The rows of a group lie close to one hidden flat surface of 13 dimensions, which passes through zero. Surfaces can cross.
(in the rows, 128 means zero)
Known rows, each followed by its group:
[109  88 118 157 124 103 116 164 145 149  86 167 131  87 114  69 138  83
 139]  k492
[121 143 134 137  79 138 127 131 151 125 116 141 123 145 155 204 142  39
 120]  k779
[131 153 107 143 122  96 109 161 130  97  77 145 111  85 132 151 142  92
 137]  k492
[157  93  90 133 116 177 131 102 106  87 113 179 160 121 106 100 216  89
 143]  k84
[150  96 145  93 144 125 119 109 182 184 106 151 104 151  86  95 122 119
 110]  k84
[140 158 115  71 141  89 112 113 139 111 171 146 134 137 130 133 104  99
 116]  k492
[127 151 137  84 132  97 108 125 124 176 145 130 121 120 114 135 135 147
  89]  k779
[126  70 141 173  46 132 113 166 113  88 101 114 171 166 171 126 143  98
 127]  k84
[129 143 176 109 181 120 128 122 172  93  91 153  93 120 142 102 117 166
 113]  k779
[124 120  93 147  97 115 142 145 137 134 127 124 121 122 117 116 125  90
 120]  k492
[129 137 117 124 171  99 141 113 118  78 178 134 126  97 130 137 125 152
 120]  k411
[138 136 127  67 147 179  96 131 160  83 135 102 117  97 113 123  83 157
 153]  k411
[122 116 139 140 131 156 129 112 105  60 151 123 131 139 150 169  79  66
 134]  k779
[ 84 137 145 146 129  94 148 113 164 184 129 161 157  93 170 121 149  88
 113]  k84
[ 82  84 135 134 114 123 117 154 114 112 132 145 139  97 122  81 123  82
  86]  k411
[114 181 162 116 165  96 149  83 164 132 173 160 123 112 168 154 122 179
 139]  k411
[111 133 127 147  95 108 127 166 152 164  88 141 139 143 141 109 159  97
 132]  k84
[148 148 169 171 145 142 133 155 104  42  74 115 141 175 189 200 184 148
 144]  k779
[ 92 119 159 158 141 157 158 108 138 100 160 116  93 124 137 147  66 127
 123]  k411
[101 146 189 135 150 103 110 108 144 198  83 125  92 116 139 136  44 139
 137]  k84
[127 118 122 150 129 100 128 145 138 108 154 132 127  90 132 145 133 156
 148]  k411
[ 82 150 121 129 127 190 100 124  86 131 140 120 149 109  97 178 120 120
 175]  k779
[117 140  78 158 118 156 184 127 130 129 133  99 112 166 103 108 135 125
 122]  k492
[170 146 107 102 131  59 111  94 113  89 103 167 157 139 140 119 160 115
 124]  k492
[112 118 160 117 111 144 122 165 190  90 144 103 102 133 153 151  90 138
 114]  k84
[160 115 174 117 118 114  87 131 118 116  91 152 141 121 164 156 163 125
 120]  k84
[173 123  88 170 100 159 186 119 159 151 110 106  87 148 121 122 142 124
 141]  k411
[ 99 137 144 137 122 203 124 117 126 123 157 141 149 112 152 159 103  80
 192]  k492
[ 88 125 122 136 196 134 159 162 159  65 204 104 179 143 155 158 121 116
 155]  k84
[193 149 124  79 160  90 100 139  80 154 128 149 137 141 145 110 134  94
 123]  k779
[141 141 147 100 136 179  93 117 122 101 143 119 133 160 130 173  68 120
 192]  k779
[155 136 183 111 135 121 134 106 133 133 125 121 100 134 167 145 122 154
  77]  k779
[ 90 120 151 138 156 129 109 124  90 135 113 145 169 146 129 147 129  75
 131]  k84
[173  89 175 173 120 133 163  93 143 140  89 142 105 102 188 118 136 121
 111]  k84
[163 123 118 133 132 133 153  92  96 103 120 108 120 134 111 136 195 199
  74]  k492
[110 148 139 164 107 127 159 103 122 140 109 117 110 126 160 148 105 103
 109]  k492
[174  84 111 114 108 146 139 107 152 109 132 133 127 163 107  88 160 150
 111]  k492
[ 94 111 127 131 121 117 112 119 139 167 122 151 148 101 108 121 125 100
 133]  k84
[ 91 126 151 131 126 127 119 107 127 130 162 145 153 127 133 143 118 138
 140]  k411
[140 144 155  96 150 106 122 108 133 137 110 139 124 145 148 105 120 128
 101]  k411
[117 152 136 120 114 185 117 125 127 169  84 156 123 142 114 140 164  89
 146]  k779
[137 109 114  86 125 132 107  49 132 146 121 131 132 123  82 113  78 122
 130]  k411
[128 116 125 140 149 119 112 181 120 117  84 144  97  81 112  97 146 113
 114]  k779
[179 155 157  91 164  95  89 164 116  84 109 142 125 144 164 167 117 101
 136]  k779
[124 168 104 188 124 104 168 164 124 173  97 161 144 184 145 118 214 107
 160]  k411
[134  97 134 192 112 130 177 140 155 112  99 138 107 128 184  75  86  53
 132]  k492
[126 138 212 108 192  99 106 109 114  80 113 135 101 148 163 150  58 138
  98]  k411
[104 159 132 103 180 168 148  91 128  58 165 164 157 102 171  91 147 131
 144]  k411
[138 136  84 171 139 118 150  95 116 127 126 132 137 132 104 149 128 135
 191]  k411
[122  92 145 122 114 114 129 132 143 175 147 124 131 146 124  92 101 120
 104]  k492
[125 137  73 140 124 124 148  67  94  99 152 173 188 111 141 109 167  82
 161]  k492
[154 118 136 137 142 111 124 149  82  90 124  92 138 112 167 142 113 141
 113]  k411
[158 123 174 132 114 126 148  96 111 162 132 117 110 127 180 135 108 125
  85]  k779
[109 157 168  68 100 200 146  55 188 168 155 134  66 146 113 157  93 105
  71]  k492
[125 112 142 110 168 113 120 161 125 141 140 109 136 170 107 153 125 102
  97]  k84
[120 110 149 136 138 117 119 122 120  97 107 138 136 159 136 127 100  90
 122]  k779
[103 119 159 120 173 146  97 129 106  94 109 134 123 115 110 114  77 139
 150]  k779
[ 68 120  97 105 123 139 120 131 152 128 177 116 160 169  77 114  91 118
 147]  k84
[ 92  96 134 172 128 186 132 153 144 107 143 133 129  58 141 121  97 108
 189]  k492
[155 145 127 117 142 131 132 117 117 104 112 131  97 138 123 105 117 147
 122]  k84

New rows. What belongs after each?
[ 85 135 114 116 115 115 117 139  95 123 152 125 148 138 111 133 125 101
  94]  k84
[ 69 113 156 192 127 106 142 147 106 110 168 150 136 118 142 159 134 117
 125]  k411
[112 151  66 170 129  80 171 153 139 137 100 117 107 107 110  96 145 124
 113]  k492
[145 145  92 150 139 104 159 166 173  99 134 146 132  74 167 110 187 138
 152]  k84
[156 114 111 108 124 152 126 122  80 129 133 152 117 113 120 113 146  46
  87]  k779
[137 112 126 155 122 145 115 135 119 126  61 125 103  74 125 146 114  89
 141]  k411
[150 137 119 124 121  80 123 112 129 107  86 134  89  58 112 153 185 174
  62]  k492
[113 136 113 162 137 187 178 185 129 147 182  96 118 126 152 120 129 107
 147]  k492
[ 75  97 105 144  96 203 184  18 126 113 219 167 167 124 115 101 145 108
 128]  k411
[ 77 160  71 148 121 142 171 154 177 121 159 120 108 120 100 134 125  91
 139]  k779
[105 144 102 116 120 165 119 100 135 132 123 118 126 122  73 150 152 182
 148]  k492
[128  93 101 159  47  82 144 140 117 188 127  65 124 175 106 133  97 128
  78]  k492
[116 100 112 119 135 138  98 128 107 124 113 169 139  83  89  92 142  93
 136]  k779
[148 137 113 144 118 100 143  88  96 165 158 125 176 116 166 118 140 156
 157]  k779
[155  77 157 163 106 131 130 141 138 131  37 153 123 178 140  75 158  94
 113]  k779
[102 132 109 149 129 132 140 144 131 122 113 127 110 116 114 119 118  99
 127]  k492
[131 142 119 116 124 154 134  83 140 132 125 121 132 144 103 136 149 185
 143]  k492
[186  90 106 153 129 158 129 169  96  66 132 117 115  99 150 119 101  74
 173]  k779
[140 118 121 137 184 144 169 103 146 135 140 131 126 144 121 103 123 116
 137]  k84
[178 158  73 100 138  63 102 187  97 149 107 157 160 170 118 109 185  56
 139]  k779
[123 138  99 130 100  91 159 133 195 131 195 101 106 102 147 152  72 114
 128]  k779
[153  59 117 131 180  94 147 131 136 136 148 141 111  73  97 106 145  93
  73]  k84
[ 97 121 164 186 133 105 150 162 114 109 148 140 141 158 173 134 141 130
 129]  k411
[ 93 105 153 123 160 123 125 100 113 105 152 130 172 175 134 122  86 108
 126]  k84
[ 72 199 176 128 150  95 139 129 138 165 141 131 125  82 196 188 122 115
 100]  k84
[179 148  98 144 157 138 166  89  96  92 139 114 107 165 112 169 143 138
 131]  k411
[146 102 106 117  91 145 143 106 164 115 152 105 109 157 102 118 103 145
 120]  k492
[151 193  95 108 188 103 150  58  69 147 120 108 120 142 112 161 102 117
 118]  k411
[ 84 124 114 160 128 109 156 107 140 153 128 128 126 103 123  95  93 124
 131]  k492
[116 124 105 161  93 144 158 102 135 117 123 106 111 120 123 137 113 125
 124]  k492
[ 61 149 157 141 141 144 109 149  76 110 140 138 142  54 158 175 137  90
 111]  k411
[167 144 132 145 172 137 132 150 128  31 123 129 110  76 171 153 148 165
 162]  k492
[107 103 130 124  71 116 105  73 133 174 140 154 176 106 119 144 146 127
 132]  k779
[130 127 143 131 145 125 139 136 157 138 109 129  97 101 128 115 142 164
 110]  k492
[139 134 157 103 142 149 133 109 107 119 120 139 126 191 133 123 141 107
  88]  k411
[126 146 118 116 120 143 103 137  99 105 135 113 110 106 108 154 115 153
 137]  k84
[156 155 177 154 180 143 159 177 107 108 110  70  68 121 180 138 101 198
 108]  k779
[128 122 125  91 138 100  98 131 169  85 174 119 127 122 114 149  60 141
 156]  k779
[103 155 105 108 135 108 135 125 151 133 154 127 123 137 111 100 104 145
 130]  k84
[138 143 129 119 136 152 135 105 147 114 120 139 138 160 133 125 150 144
 149]  k779
[155 133 117  93 134  85 125 142 134 165 154 123 112 137 125 100  83 104
 107]  k779
[145 131 130  69 124 124 109  89 133 146 146 109 149 128 134 105 101 158
 117]  k411
[ 86 113 148 126 145 120 114  92 134  93 149 127 149 124 123 132  74 161
 147]  k779
[ 90 158 143 115 124 118 125 183 168 167 133 137  90 115 121 134 137 118
  94]  k411
[144 108 142 150 128 176 163 105 162 121 129 124  90  85 151  95 102 149
 141]  k779
[115 208 101  61  87 202 135 136 211  72 151 133  76 171 107 111 135 162
 138]  k84
[112 129 154 139 100 108 142 188 161 173 105 147 108 126 159  95 171 103
  80]  k411
[151 118  81 129 125 164 138 138 118  98 119 121 136 127 112 100 157 111
 145]  k411
[154 112 171 170 103 187 123 114  87 124  74 125 147 143 170 156 165 136
 159]  k779
[125 171  95 111 117  88 143 131 134 193 141 129 116 112 111 115 154 138
 104]  k84
[147 157 123 118 127 145 156 103 130 154 138  91 114 155 140 137 110 145
 118]  k411
[125 120 158 109 108 123 117  71 128 164 136 159 141 149 125 138 139 127
 107]  k411
[155 183  99  95 167 181 141 171 160  86 100 120 122 118 158  87 160 136
 168]  k411
[165 127  92  91 118 177 132  58 122 136 172 157 163 139 115 102 139 117
 177]  k779
[178 126 139 195 114 134 150  99 119 184  63 110 120 143 162 109  98 180
 215]  k84
[171 119 134 186  98 115 156  90 122 145  87 120 133 125 184  95 112 176
 183]  k84
[108 133 111 158 124 125 150 153 146 141 140 119 115  78 138 135 133 119
 131]  k84
[123 141 100 103 121 133 119  97 155 119 122 145 126 130  90 124 131 132
 145]  k492
